There are 9 hidden switches. A switch that is on adds its own fixed numbers to the row, and there is some noise. The rows also spread widely along 14 directions, which tell nothing about the answers.
Known rows, each followed by its switches (1 for on, 0 for off):
[ 36.5 -14.4 -37.7 -28.8 -32.2  -0.8 -16.1  10.7  25.3 -18.3  21.8  -1.3
  -9.5   7.5  -7.3  23.2  -2.5  -5.6  54.8  14.0 -17.7 -12.1  27.6  -0.7
  -6.5   9.8 -24.4  -2.6  13.9] => 1 0 0 1 0 0 1 1 0
[  9.4  -5.0   5.5   5.4  24.4  24.4  -3.6 -15.8  29.4 -25.4  47.1 -33.8
   4.2 -22.2 -12.7  33.8  -9.4  -8.1  -0.4  -1.0  14.8 -39.1  10.0 -12.9
 -10.1  10.0   8.0  12.3 -43.6] => 1 1 0 0 0 0 0 0 1
[ 57.4  -1.3  -9.0   1.2  -4.5   7.4  21.5  71.5 -25.5 -14.4  36.8  40.1
  14.9  30.6 -43.2  19.8   3.2 -11.7  39.1  16.4 -14.5   0.9  16.5  21.6
   2.2  -6.1 -40.6 -28.7  14.1] => 1 0 0 1 1 0 1 1 1
[ -4.2  12.3   6.8   9.4   8.4  21.5  -5.7 -17.7 -11.2  -2.4  -1.2  28.2
   1.2  -4.5   5.5 -26.2  -7.2 -13.9 -28.6 -30.2  36.1  -6.2  16.2  22.7
   4.4  10.7  14.2  16.5   2.0] => 1 0 0 0 0 0 0 1 0
[-44.5  10.1  -3.9 -10.0  28.5  -0.4  -5.8  14.8 -24.8  38.7  -9.3   1.9
 -17.1  29.5 -15.8 -23.3 -23.9 -19.7  -6.7 -47.0 -11.5 -13.7  -7.0  30.9
   5.7  -4.1  12.4  13.5 -29.2] => 0 0 1 1 0 0 0 1 0
[ 28.1  12.8  23.1 -16.2  -7.4   1.1 -17.4  11.8   1.0 -18.6  12.0   6.4
 -13.8  15.9 -17.6  20.2  21.9  -8.2  22.2  17.2  -7.0  -0.8  17.4  -4.5
  -2.5  -8.3 -10.8   9.1  -7.6] => 1 0 1 0 0 0 1 1 1
[-28.6  -9.8 -32.4   4.1   8.9  18.6  18.1  -4.8 -35.3   7.4  18.0  -5.1
  12.4 -15.4   8.4  24.7  -6.7 -23.3  36.7 -17.2  14.7   1.7   1.9  16.9
 -13.0   8.5  -5.3 -39.7  30.5] => 0 0 1 1 0 1 0 1 0
[ 25.9  -7.1  11.0  25.0 -22.4 -31.6  -1.7  28.9  -9.7  23.8  -6.5 -15.3
   6.6  27.6 -14.2  -8.8  10.3   1.1   6.4 -10.7  -8.2 -10.7 -28.2   6.9
  -1.1 -10.8 -12.6 -27.6 -26.8] => 1 1 0 0 0 0 0 1 0
[ -9.8  -5.9   9.0 -28.8  25.1   0.3  -7.7   9.2 -31.1  15.4  14.5   7.7
  -9.7  19.7 -16.4 -18.4   1.1 -10.6   1.0  31.9  -4.7   2.9   6.3  17.3
  16.9   9.0   4.3  13.0  14.6] => 0 1 0 0 0 0 1 0 1
[  7.1  23.5  16.4   6.7  15.2 -13.1 -32.7  12.2 -31.4  13.3  -2.5  37.0
  -4.8  22.1 -17.1 -16.4  -7.3 -11.5 -22.8   3.3 -10.5  13.2  -2.0  11.6
  19.4   0.0 -10.8  41.9  -3.1] => 1 0 1 1 1 0 1 1 0
[ 20.6  13.0  12.2  13.8   0.8  10.8  -5.0  22.9  -9.3   8.5   1.7  46.3
   6.4  32.6 -31.1  -7.6  -3.9 -26.2  -4.3 -20.8  -6.4   8.7  30.6  11.7
   0.6  -2.4  -0.3  -2.5 -33.6] => 1 0 1 1 0 0 1 1 0
[ -5.8   4.3  -3.8  12.9 -29.8  -0.9  -4.1 -17.4 -24.2 -16.7  17.6  20.8
  29.9  -6.9   6.7  36.8   9.4 -32.6  -6.3  25.3  16.3  12.8  26.0  -4.0
 -14.4  18.7  -6.9  -0.7  13.5] => 0 0 0 0 0 0 1 1 0
[ 21.6  -9.3   2.1 -28.3 -21.2  22.1 -14.1 -21.2  27.4 -34.4  -5.1 -21.4
 -16.6  -8.9  14.5  -4.3  21.4  19.3  36.9   0.5   9.6   0.2  25.5  -5.9
  -4.1   4.6  -4.0   4.0  22.4] => 1 1 1 0 0 0 1 0 0
[ 21.2  -3.7  -3.1   5.0   7.7  11.5 -14.3   1.0  10.8  11.3 -18.1  21.4
 -17.4  -7.9 -33.8  10.1   4.2  11.0  26.8  23.8 -21.1  39.5   3.4 -36.6
   3.3 -28.2 -17.8   7.5  -0.9] => 0 0 0 1 1 0 1 1 0
[ 21.6 -15.6 -14.4  -7.4 -22.4  -5.9  21.7  14.6  -0.6 -23.9  16.6 -12.9
  18.3   7.0   0.4  18.8  25.1   1.3  23.4  23.4 -16.7   9.5  16.5  -3.2
 -12.4   5.5 -17.9 -27.2   3.1] => 0 0 0 1 0 1 0 1 0
[  7.6   4.2  -5.3  24.0 -24.2 -20.5  -9.8  -8.1 -12.5 -16.1   9.8  -4.8
  30.1   5.1  17.7   7.5   8.9  -1.6 -15.3  -5.5   7.8  -5.4  -3.3   2.2
  -8.3  31.2  -4.2  -0.8   9.7] => 0 0 0 0 0 1 0 1 0
[ -2.8  -7.4 -28.0 -21.3  -2.2 -20.0  11.9  -1.2 -25.6 -10.5  18.4 -14.5
  -6.0 -14.9   9.0   6.9   4.2 -13.3  -9.4  21.3   2.6  -9.7   3.8  17.3
   1.2  -2.6 -13.4   8.9  14.8] => 1 1 0 1 0 0 1 1 1
[ 34.3  -5.1  -1.7  13.9   7.0 -12.6   3.9  18.0  -1.5 -14.6  15.5  -7.3
   5.6   4.9  -3.9  -4.6   7.4   6.5   0.6  -7.5  -7.9  -7.4  -0.9  -2.7
  -1.5   2.7   2.2  -9.8 -11.4] => 1 0 0 1 0 0 0 1 1
[ -2.5 -14.8 -18.6  17.7 -31.3   8.7  10.7  34.7  -6.4 -13.8   5.3 -10.0
  45.1  13.8 -17.9  14.0  -7.0  27.2   9.0  -9.0 -32.8  12.3  10.2   8.0
 -13.7  24.1 -33.6   7.8  -6.4] => 1 0 0 1 0 0 0 1 0
[ 19.3  -5.2  10.5  25.6   0.6  12.7   7.9 -12.4   8.7 -24.3  -6.1   7.0
  18.9 -20.6   1.9   9.8  16.4  13.6  -0.4  -0.9   1.9  29.8   9.0 -34.8
 -15.1  -8.4  10.4  -9.4  -0.8] => 0 0 0 0 0 0 0 1 0
[  7.9  -1.2  34.9  -1.1   1.4  29.5   8.6  25.3  -2.4  -5.8  17.2  -4.0
  20.6  35.1 -26.2  -3.6  13.1  -0.1   5.1   1.4   1.6  -6.5  20.8  22.4
  -0.1  11.6 -16.7  -5.3 -28.6] => 0 1 1 0 1 0 0 0 0
[ 33.6 -10.1 -22.7  12.9   0.4   7.2  30.6  25.4  -8.7  -5.8  10.6   0.3
  20.0  -9.4  -5.6  -8.8  -2.5   7.8  -8.3  -8.7  15.5  -7.8  -3.1  22.4
   1.9  -2.9 -24.4 -12.9  10.0] => 1 0 0 0 1 0 1 1 0
[ 15.8   8.5 -27.1 -17.0  15.9 -10.8  -0.6  35.0  -2.6 -38.8  19.9  -0.2
   6.0  -0.1  -1.0   6.3 -17.4  22.6  -6.6 -17.3 -33.0  -7.1   6.6   4.9
  -2.9   6.1 -18.2  40.4  14.8] => 0 0 1 1 0 0 0 1 1
[ 10.3   3.5 -20.7  -6.7 -18.9 -30.2 -33.3 -19.5 -15.5  23.8  10.7  11.4
 -15.7  -4.0   3.2  15.5  -2.1 -35.1  -0.3  44.3  12.5  -2.4  -4.4  -0.2
  10.4   8.8 -16.0   9.6  14.4] => 1 0 0 0 0 1 1 0 0
[ 37.5 -17.6 -39.3 -23.0  17.7 -10.3  38.8  38.6  20.8 -19.3  22.3 -24.7
   3.0 -12.2 -10.8  11.9  -9.6  11.8  -0.1  10.8 -27.4  -8.5  -1.1  -3.7
  -5.5 -22.3 -15.1  -2.7 -14.6] => 0 0 0 0 0 0 1 0 0
[ 22.9   9.8  25.8   1.1  -5.2   5.6 -19.5  15.6  -7.7  -5.7   6.1   7.3
 -18.4  24.3 -24.0   8.4  20.6  -0.3  41.9   2.2  -3.9   0.1  -2.0  -2.8
   2.4  -7.7 -11.4  -6.7  -0.3] => 1 0 0 1 1 0 0 1 1
[ 53.3 -15.1 -22.8  29.4   9.7 -24.2   3.5  28.3   9.8  -9.3  31.1   2.3
  40.2  25.6 -11.4 -16.8 -10.8   2.1 -25.4  -7.2 -22.3 -14.4  23.2  -1.6
   4.6  35.7  -2.8  -3.4 -28.4] => 0 1 1 1 1 0 1 1 1

New rows, each followed by its switches (1 for on, 0 for off):
[ -0.1  -0.7   4.0   6.9  16.8 -32.2  -6.2   7.5 -43.4  21.9  -3.6 -18.8
  -6.3  -2.5  11.6 -16.4   7.2   6.6  -3.1  10.8   0.5   4.3 -50.4   7.4
  15.2  -4.7  -1.9  -6.9  25.7] => 1 0 0 0 0 1 0 0 0
[ 21.7   2.3  -0.8  10.6  -4.0 -18.0  11.8 -12.4 -14.5 -16.3 -30.7  15.0
   5.5 -11.5  26.3 -42.1  23.2  10.6 -45.7 -10.3   5.5  35.4  15.5  -3.7
   5.2  -9.5  10.7   9.2   6.9] => 1 0 1 1 0 0 1 1 0
[  5.3  -6.8 -17.4  -4.2 -40.1  -2.3  -2.3 -16.7   5.5 -26.4 -10.0 -27.3
  15.9  -4.9  24.9  -6.4  16.8  20.3   7.7 -19.4   5.2  -3.5  11.9  10.6
 -10.1  25.1 -13.9  -1.7  22.3] => 1 1 1 0 0 1 1 1 0
[  8.0  32.8  29.5  20.5 -22.1   0.0 -12.7   3.8 -21.5 -34.3 -13.5  11.1
   2.5  -0.5   5.1  13.9  19.9  10.8  -8.5 -21.3  10.0  15.2  -5.2   0.2
  -6.6 -15.0 -23.9  24.6   7.6] => 1 0 1 1 1 0 0 1 0
[ 29.9 -24.8 -15.0  -5.1  -7.2 -24.3  43.8  25.4 -14.8  -7.3  16.4 -36.6
  28.3   5.0  15.4 -10.7  22.3   0.4 -11.7  15.9  -3.5  -3.7   3.8  25.2
  -2.5   3.5  -8.3 -34.4  -7.9] => 1 0 1 0 0 0 1 1 0
[ -2.1  -2.7 -19.5 -22.9 -14.8  -0.9  -4.9  21.8 -24.9 -25.6   8.6   0.9
   3.8  18.9   6.0  10.7   6.6   3.4  54.1 -13.9 -18.0   6.2  15.7  13.0
  -7.6  18.6  -8.1 -12.4  51.7] => 0 0 1 1 0 0 1 1 1
[  4.6   8.5  16.3  -3.8 -24.3 -11.6 -32.3   5.1 -15.8 -16.1 -12.9   9.6
  11.8  25.0   9.6  -9.8  10.0  15.4  11.0  -4.2 -19.2  19.5   5.6   2.4
   1.6  21.5  -4.8  23.3  23.9] => 1 0 1 0 0 0 0 1 0
[  3.6 -15.6 -19.1 -49.0 -17.0  -3.8  16.4  13.1  32.6   2.7   1.9 -31.8
 -20.8  29.1 -18.3  -3.9  14.7  -6.5  15.4   9.8 -29.5 -17.0  29.8  13.6
  -5.5  -8.3  -8.6   1.7 -47.6] => 0 0 0 1 0 0 1 1 0
[-37.6   7.5  12.5 -14.8  -7.0  -2.2   0.1  -5.6 -35.5   6.7 -24.5  -5.6
  -9.6  16.8   1.9 -12.9  22.2  -0.5   8.0  -1.3  -8.2  22.3  -4.3   9.9
   1.8  -0.1   2.9   2.5  15.1] => 0 0 0 1 0 1 1 0 0
[  1.2   5.0   1.6 -36.8 -21.6  19.8 -24.9   7.2 -20.3  -9.5  13.7  30.5
 -10.8  12.7  -6.6   8.7   0.4 -14.6  29.6  22.3  10.6   0.3  26.5  32.5
   5.8   8.5 -32.7  19.8  38.1] => 1 1 1 0 0 0 0 1 0
[ -6.8  -3.6   9.9  15.5  10.3  -5.6 -22.3  -2.4 -25.9  21.8   5.4   9.1
   7.6   8.4  -7.6   3.4  -0.3 -15.4   6.6  11.5  -8.5  19.3  -1.5  -4.5
   3.3   7.9   1.7  -0.1  -8.2] => 1 0 1 1 0 0 0 1 0
[  9.1  -5.0   5.7   4.8  25.7  -2.6   8.9 -10.3  -8.2  28.3 -12.5  -2.7
 -12.3   5.0   0.5 -28.6  14.6 -12.8  -6.9  -4.3  11.0   9.7  -2.9  -1.8
   8.9 -10.4  21.6 -28.0 -13.1] => 0 0 1 0 0 1 1 0 0
[  7.2 -10.3 -19.4  16.9 -23.0  11.4  -4.6  14.4  -8.8  -0.7   3.8  11.0
  23.7   7.9  -5.8  13.2 -14.1   0.0  34.2 -28.6  -1.3   2.9   9.8   6.8
 -11.5  15.0 -13.8 -21.7  17.7] => 1 1 1 0 0 0 0 1 0
[ 49.3  -5.9  -8.0 -19.7  -1.0  17.5   2.9  32.2  34.6 -30.7  34.4 -12.2
   3.4  21.3 -15.7   0.6   0.6   2.8  26.4 -16.9 -12.6 -32.5  33.4  19.7
  -5.3   9.3 -13.1  -1.2 -26.1] => 1 0 1 1 0 0 1 1 0
[ 13.2 -16.3 -24.6  -3.0  -7.3 -27.0  -4.5  13.4  -9.2   8.9  17.6 -20.3
  17.8  20.3   7.9 -13.5  -6.4  -8.3  -8.6   5.9 -13.2 -13.2   8.9  20.4
   6.0  31.5  -6.6   3.2 -10.3] => 1 0 1 1 0 0 1 0 0
[ 24.4   2.0  11.4  -0.9 -21.8 -17.6 -17.0   6.7  -5.7   8.1 -13.4  -2.3
  -3.7  28.0   2.9 -16.2  20.0   0.8   6.2   5.3   5.5   2.9   0.3   7.7
   7.4   8.3 -11.8  -4.4   7.5] => 0 0 1 0 1 0 1 0 0
[-20.0  24.9  -7.2 -32.7  -9.0  -5.8 -17.0  11.9  -7.1 -18.6 -12.7  39.2
   3.4  27.5 -19.8  -3.7  -9.7   1.9 -29.0   6.2 -46.2  24.9  28.3   2.5
   2.8  11.5  -8.9  67.4  -2.7] => 0 0 0 0 0 1 1 1 0
[  5.6   1.9  -7.6 -10.2  -1.5  23.3   2.1  14.7   4.1 -12.3  -0.4   1.8
  -0.4   6.4 -18.9  -4.2   6.2  19.9  11.9  -8.0 -11.1   2.0   9.5   9.1
  -2.0   0.1 -22.3  12.4   4.7] => 0 0 0 1 0 1 1 1 0
[-22.1 -22.0 -22.1   6.8  20.5  17.4 -15.4   2.0  -1.1  12.6  14.1 -32.2
  20.8  -8.5 -10.4  18.3 -24.9  22.2  42.3  -6.3 -21.4   1.6 -17.3 -11.0
  -5.4  22.4 -13.5   3.1  15.2] => 0 1 1 0 1 0 0 1 0
[ 30.3 -28.5 -22.8  -7.6  -8.0  34.3  -1.5  10.4  16.0  -3.4  52.0   2.0
  31.3   9.7 -20.7   3.6 -10.5  -8.6  13.7  27.9  20.6 -31.8  39.8  32.7
   0.1  43.0 -29.4  -6.0   3.4] => 0 1 0 0 0 0 1 1 0
[  4.5  -6.1  -9.4   3.4 -17.1  -2.3 -20.2 -15.3  -1.1  -5.5  20.4 -10.7
  16.3   0.8   4.9   4.1  -2.0  -6.9  -4.0   7.8  15.8 -19.4   8.8  10.4
  -2.7  29.6  -8.0  11.5   8.6] => 0 1 0 0 0 0 1 1 0
[ -9.6 -12.4  21.1 -35.9   3.1   6.6 -15.2 -17.8 -22.3  -2.4   0.0  -9.6
 -14.9   1.9   5.8  -9.8  29.3   3.1  33.6  43.9   0.7  21.6   2.4   0.5
   7.5  -1.6   5.3   0.8  40.4] => 0 1 0 0 0 0 1 1 0
[  0.4  -3.8   6.2  -9.8  15.1  10.5 -24.5  -1.5  -4.2  12.0  22.4  -7.0
 -15.9   6.8  -7.4  25.9  -7.0 -26.8  56.9   3.9  -0.2  -7.9  -1.1  -6.5
  -2.9   0.1  10.1 -18.3   0.2] => 1 0 1 0 0 0 0 0 0
[ 18.7  -2.3 -32.8 -11.9 -13.7  17.0   4.6  19.0  26.8 -20.2  34.7   2.5
  14.1   1.0 -22.3  52.9 -11.8 -12.9  30.0   4.4 -17.0 -13.3  31.7  -3.7
 -20.5   7.9 -31.1  -3.3 -18.3] => 0 0 1 0 0 1 0 1 0
[ -3.8 -10.5  10.2  10.0  14.0  33.5  11.5 -23.7 -13.2  31.7 -22.1   5.0
 -30.4 -29.9 -19.4 -11.5  22.5  -0.2   3.5  17.7  35.4  23.2  -1.6  -3.3
   5.3 -36.9 -13.0 -17.2  -4.3] => 1 0 0 1 0 0 0 1 1
[ 10.3  -2.9   4.7 -35.9   3.6 -18.9  -2.1  10.3  -7.8  10.5  -0.2 -22.3
 -33.0  27.7  -1.2 -37.2  27.6   5.0  -6.7  17.8   0.8 -18.1  -3.7  29.0
  17.6   1.5 -10.2   6.4  -2.4] => 0 0 0 1 0 1 0 0 1
[ 16.4   2.8  24.0   3.9  -0.6  -2.0 -20.8 -13.7   1.3 -26.5  20.7 -13.5
  -3.3   0.0   1.6  18.1  19.6  -7.6   7.4  15.7   2.5  -2.8  15.9 -17.4
  -3.8   6.3   3.6   6.9 -16.1] => 1 1 1 1 0 0 0 0 1
[ 33.2 -12.8 -12.4  35.1  10.1 -10.7  -2.3   1.5  -4.9  30.9 -15.7   8.0
  10.3 -16.0  -7.9 -19.8   0.7  18.0 -23.2  12.5   0.6  25.4 -17.3 -13.1
  10.3  -6.2 -19.0  -6.8  -6.1] => 1 0 1 0 0 1 0 1 0
